The rows are grouped in 3 ways, from coarse to fine. Each group lies inside one group of the grouping before and may be the whole of it. The rows also spread widely along 8 directions, which tell nothing about the answers.
Some rows, each with its group in each grouping after it:
[ -5   6   7   4   2  16  15  11  17 -11  27  16  -1 -16 -13  -5  -6 -12
  -7 -11  19 -13   9   9  17 -19  18  -3]  J804 zof J770
[ -3   5   7   7  -7   4  -5   6  -2   0   3  -8   4 -12  -2  -4   1   4
  -4   1  -4  -2  -2 -10  -6  -4  14   5]  J804 Ved J302
[ -5  13  17   8 -10 -16  10  -4  -8  11  -4 -12   4 -15  14 -10   6   9
   8  19   8   1  -3   1  -6   1   8   4]  J804 gole J249
[  7  -2  37  -7 -20   9  15  21  -8   7  23   5  -1 -43 -12  -3  14   3
  16   7 -22   1  29   7 -20 -30 -13   5]  J804 Ved J893
[ -3   2  18  -3  -1   0  23   7  14 -14  25  16   3 -26 -20   0   7 -11
  -1 -13   6 -27  19   9  11 -23  -2  -9]  J754 Lasi J598
[  8  -7 -14  15 -18  18 -38  12  14 -18   6   7  -1  11 -27  -4  -7   9
 -16   8  -6   3   3  16  -9 -11   3   8]  J754 dus J456
[ -5 -11  -3   5  -7  -4   2  -4  22  -4   4   9  -8   5  -7   2   2 -14
  -3  -2   5 -24  23  18  10   8  -7  -2]  J754 dus J813
[  8   0  21  -2 -18  -6  13   3  -4  10   1 -12 -11 -27  14  -2  17   3
  12  24  -9   3  12   8 -13   1  -9  10]  J804 zof J777
[ -1  -3  -6  -3   4   1   2  10  12  10  -6 -16   4   7  15   7  10   8
 -12  -9 -24 -16  -3 -30  -3   7  -1  10]  J804 Memib J567
[  1   8   5  21  -5   7  -3  10  14   7   6   2   9   9  -3  -2   0   6
  -9   2  18  -5   2   2   2 -15   3   3]  J804 Memib J573
[ -5  -8  -8 -13  -1  20   1  12  15 -10  20  11 -10 -18 -10  -5   3 -12
  -7 -17 -25  -6   4  -6   2 -12  26   1]  J754 dus J80
[  4 -19  -2   8 -16  12  -2   8  21  24   0  -2 -15   9  15   4   6  -6
   6  11   1  -2  17  21   1   9  -3  -2]  J804 gole J654
[  3 -14 -17  12  -2   4 -13   0  23  10 -12  -9 -10  20  15  -1   6   3
 -12   2  -3  -5  -7  -2   8  13  12   5]  J754 dus J456
[ -2  -4  -4  -2  -6  -1  -3  -3   9  -9  -3  -9  -5  -4   7   2   5  -7
  -5   0  -6 -13   5  -2  -2  17  -1   6]  J804 Memib J573
[  5   1  -6  14   4  11  -1   9  22   0   6   0   3  12   2   3   2   4
 -16  -6  11 -14  -2  -6  10  -4   2   5]  J804 Memib J567
[ -6   9  -6   3   0  -4 -11  -5   2 -22   0 -10   7  -6  -4  -4  -6   8
 -15  -2   0 -13 -15 -11  -1   8  15   5]  J804 gole J249
[  3  15  11   1  -6  -9  -2  -8  -4 -44  16   7   4 -35 -27 -14   2   7
 -13   7   7 -12  -1   8   1 -14   6   8]  J754 dus J456
[ -3 -13   6   2 -17  20   3  25  13  37   7   0  -8   1   9   1   3  -5
  11   5 -17   8  21   5  -9 -13   6   2]  J804 zof J770
[-14   6   0  -1  -9 -15  -4  -6  -4   0  -8 -15   6  -4   5  -4  -2   1
   0   4  -7 -11   0  -6  -7  16   9   2]  J804 gole J249
[  0  11   5   6  -7   2  -3   4  -3  -4   6  -3  -2 -19  -2 -17   6   9
  -4  11  -6  12 -10  -3  -4 -15  28   8]  J754 dus J456
[-10  23  16  16  -7 -15  -4  10 -15  13  -4 -16  27  -5  -1 -11  -2  28
  -6  13   0   6 -13 -26 -15 -22  11  11]  J804 zof J770
[-20   7  -6  25 -13 -13 -24   7   6  17  -9  -1  23  32 -14  -9 -13  11
  -8   3  10  -5   6   1  -4  -9  10  -1]  J754 dus J456
[-18  -4 -19  -1  -6  -5 -18  -3   2   1 -11 -16   2  11   8  -4  -8  -3
  -7  -3 -15  -7  -3 -12  -6  25  21   2]  J804 gole J654

New rows. What belongs after each?
[ -3  -1 -27  22   8   9 -37   1  12  -3 -15 -19  11  34   5  -1  -9  15
 -29 -11  -5  -2 -31 -32   0  15  25   8]  J804 Ved J893
[  7   1   6   9  -3  14   1  12  10  10   9  -4  -1  -8   8  -3   8  14
  -6   5  -1   2  -7  -5  -1 -15  14   5]  J804 gole J654
[-11   9   3   1   0  -1   0  12   1   3   6  -8  12  -4  -1  -3  -2   7
 -10  -8 -10  -7  -5 -21  -4 -10  16   5]  J804 zof J777
[ -4   2   7  -5 -22  17 -14  25 -10   9  11  -5  -1 -19  -5  -8   0   4
   6  10 -36  21   6  -5 -27 -18  19  11]  J804 zof J777
[-18   7  -5  -9  10 -19  15 -15   2 -20  -1 -10   2 -18   3  -8   5 -15
  -8 -13  -4 -23  -9 -18  13  17  25  -4]  J754 Lasi J598
[  5 -12 -13   9 -12  20 -26  13  18 -10   9   8  -6   7 -19   0  -2   1
 -13   1 -17  -1   7   8  -7 -11   4   7]  J754 dus J813
[-21  21 -10  11  -7   3 -15   3  -2 -14  11   5  12   1 -19 -17 -18  -9
  -6  -2  12   3  -1   3   0  -2  34   1]  J804 Memib J567
[ -9   2   7  -4 -17  10   5   2   5 -10  19  11 -12 -25 -10  -9  -6 -21
  12   6   6  -1  21  31   1   1  17  -4]  J804 gole J249
[-10   1  -4  10 -11   1  -8   5   5   7   1  -1   2   2  -5  -9  -2  -7
   1   5  -1   3   2   5  -2  -3  19  -3]  J754 Lasi J598
[-10 -16   3   2  -5  -8  12   3  30   8   8  14   0  13 -11  11   2 -15
  -3 -16   5 -43  38  16  13   0 -23  -8]  J754 dus J813
[-22  -4  -7  11 -16  -5 -13   8  11  14  -2   0  11  24 -10   2 -17  -9
  -2  -3   6 -15  23   8  -3   7  -2  -3]  J804 zof J770
[ -7  -6 -11  -3 -12   9  -9  -1  12 -19   9   3 -13  -5  -9   0  -7 -21
  -4  -1   0 -10  14  20   3  18   9   1]  J804 zof J777
[-21   6   7 -16 -13  -3   4  12 -10   0  11  -5   4 -23  -7  -6  -3 -10
   6  -6 -29  -4  16 -10 -15  -3  17   3]  J804 zof J777
[  5  -2  -4   7  -3   8  -2   0  11   3  -2 -10 -10  -3  16  -3   4   2
  -4   7   2   0 -12   0   4   9  16   4]  J804 gole J249
[-26   5  -5  -3 -19   0 -21  12  -6   5   3  -3  15   4 -15  -6 -16  -2
   2  -4 -22  -2  11  -5 -20  -1  19  -1]  J804 gole J249
[ -9   4  -2   6   0   0  -6  -3   1  -5  -1  -8   3  -4   1  -6  -2  -4
  -7  -6  -2  -6  -4 -11   0  11  20   2]  J804 Ved J893
[ -9  -5 -15  13   0  -5 -10  -7  22  -7  -3   2   0  19  -6   0  -5  -7
 -16  -5   9 -21   4   5  13  12   6  -1]  J754 dus J813
[ -4   0  -7  18 -16  -3 -20  -2   7   9 -11 -10   1  18   6  -3  -6   6
  -1  17  11   1  -1  13  -6  14   5   3]  J804 gole J249
[  9   4  12  14  11   9  25  -5  17   2  11   1 -12 -19  17  -7  11  -9
  -2  -2  27  -5  -7   5  23   0  23  -2]  J804 Ved J893
[-12  -5  -6  -1 -17  -1  -7  -3   0   4  -2  -4 -12  -8   2 -11   1 -20
  11  11 -10   8  10  15  -5  16  21  -3]  J754 Lasi J598
[  1   1  -4  25 -14   1 -11  -3  13  12  -5   1  -8  10   5 -13   0   0
   0  21  24  11   0  25   6   1  18   2]  J754 dus J456
[  1   9  -5  18   2   1  -5  -2  14 -15   4  -3   3   5  -3  -2  -5   3
 -19   1  23 -12 -11   2  12   3  11   4]  J804 zof J777
[ 16 -11  10 -10  -8  27   8  12  18 -29  29  13 -20 -36 -15   4   7 -11
  -5   0  -6 -11  18  20   4 -11  -9   7]  J804 zof J770
[  0  -3   3  -2   5   7  11   8  17   1   8  -3  -1  -7   8   5   6   4
  -9 -12  -6 -20  -2 -12   7  -5   6   1]  J804 gole J249
[ -3  12   6  19  -9   8 -20  12  -3  -2   8  -1  17   0 -19  -9  -7  14
  -9   2   3   6  -4  -6 -11 -20  14   5]  J804 Ved J893
[ 14  -9  -8   1 -12  28 -18  11  11 -19  11  -1 -16 -15  -6  -1   1  -1
  -9  11 -13  10  -3   8  -7  -2  10  14]  J804 zof J770
[-14   4  -4   4  -6   0   2   0   7   2   4  -3  -4   0   4  -6  -6 -14
   0   0   7  -5   6   7   5  12  21  -1]  J804 zof J777
[-26   0 -12   1   3  -4   0   0  20  -7   5   4  13  19 -12   6 -14 -19
 -13 -29   8 -37  18  -5  13  11   6  -8]  J804 Memib J573
[ -7  -8  -7  -3 -10   6 -11   8   9  -1  -1  -8   0   5   1   4   1  -6
  -5  -6 -20 -10  12  -7 -10  10  -1   6]  J804 Memib J573
[-14  -2  -7   2  -4  -6  -6   4  13  -2  -1  -6   8  13  -5   6  -7  -4
 -11 -11  -3 -25  11  -6   1  11  -3   0]  J804 zof J777
[-20  -8 -17   4  -7  18 -12  16  14  15   7   7   0  14  -8  -7  -9 -19
   0 -15 -15   2   7  -2   1  -6  35  -9]  J754 Lasi J598
[  0   8  11  11  -7   0  -3   0  -5  -1   3  -6   4 -14  -1  -9   3   4
  -1   7   1   3  -2  -3  -6  -3  11   5]  J804 Ved J893
[  6  -4  -3   2  -9  -2  -7  -4   6 -10  -5 -14  -9  -6   9   2   6   1
  -7  13  -4  -5  -2   3  -5  19  -3  10]  J804 zof J777
[  5  14  29  29  -9   4  11  15   7  18  15   9  14  -5 -11  -4   3  14
  -1   7  32  -5   8   8   3 -36  -1  -3]  J804 Ved J302
[-11   0  -7   7   7  -3   8  -3  25  -7   7   9  -1   7  -5  -5  -4 -12
 -13 -17  18 -26   6   6  25   2  18  -6]  J754 dus J456
[ -4  -8 -14  -3 -13  12 -17  -1   5 -11   3  -4 -13  -7  -1  -5  -4  -9
  -3   7 -11   1   3  12  -5  18  20   3]  J804 gole J654
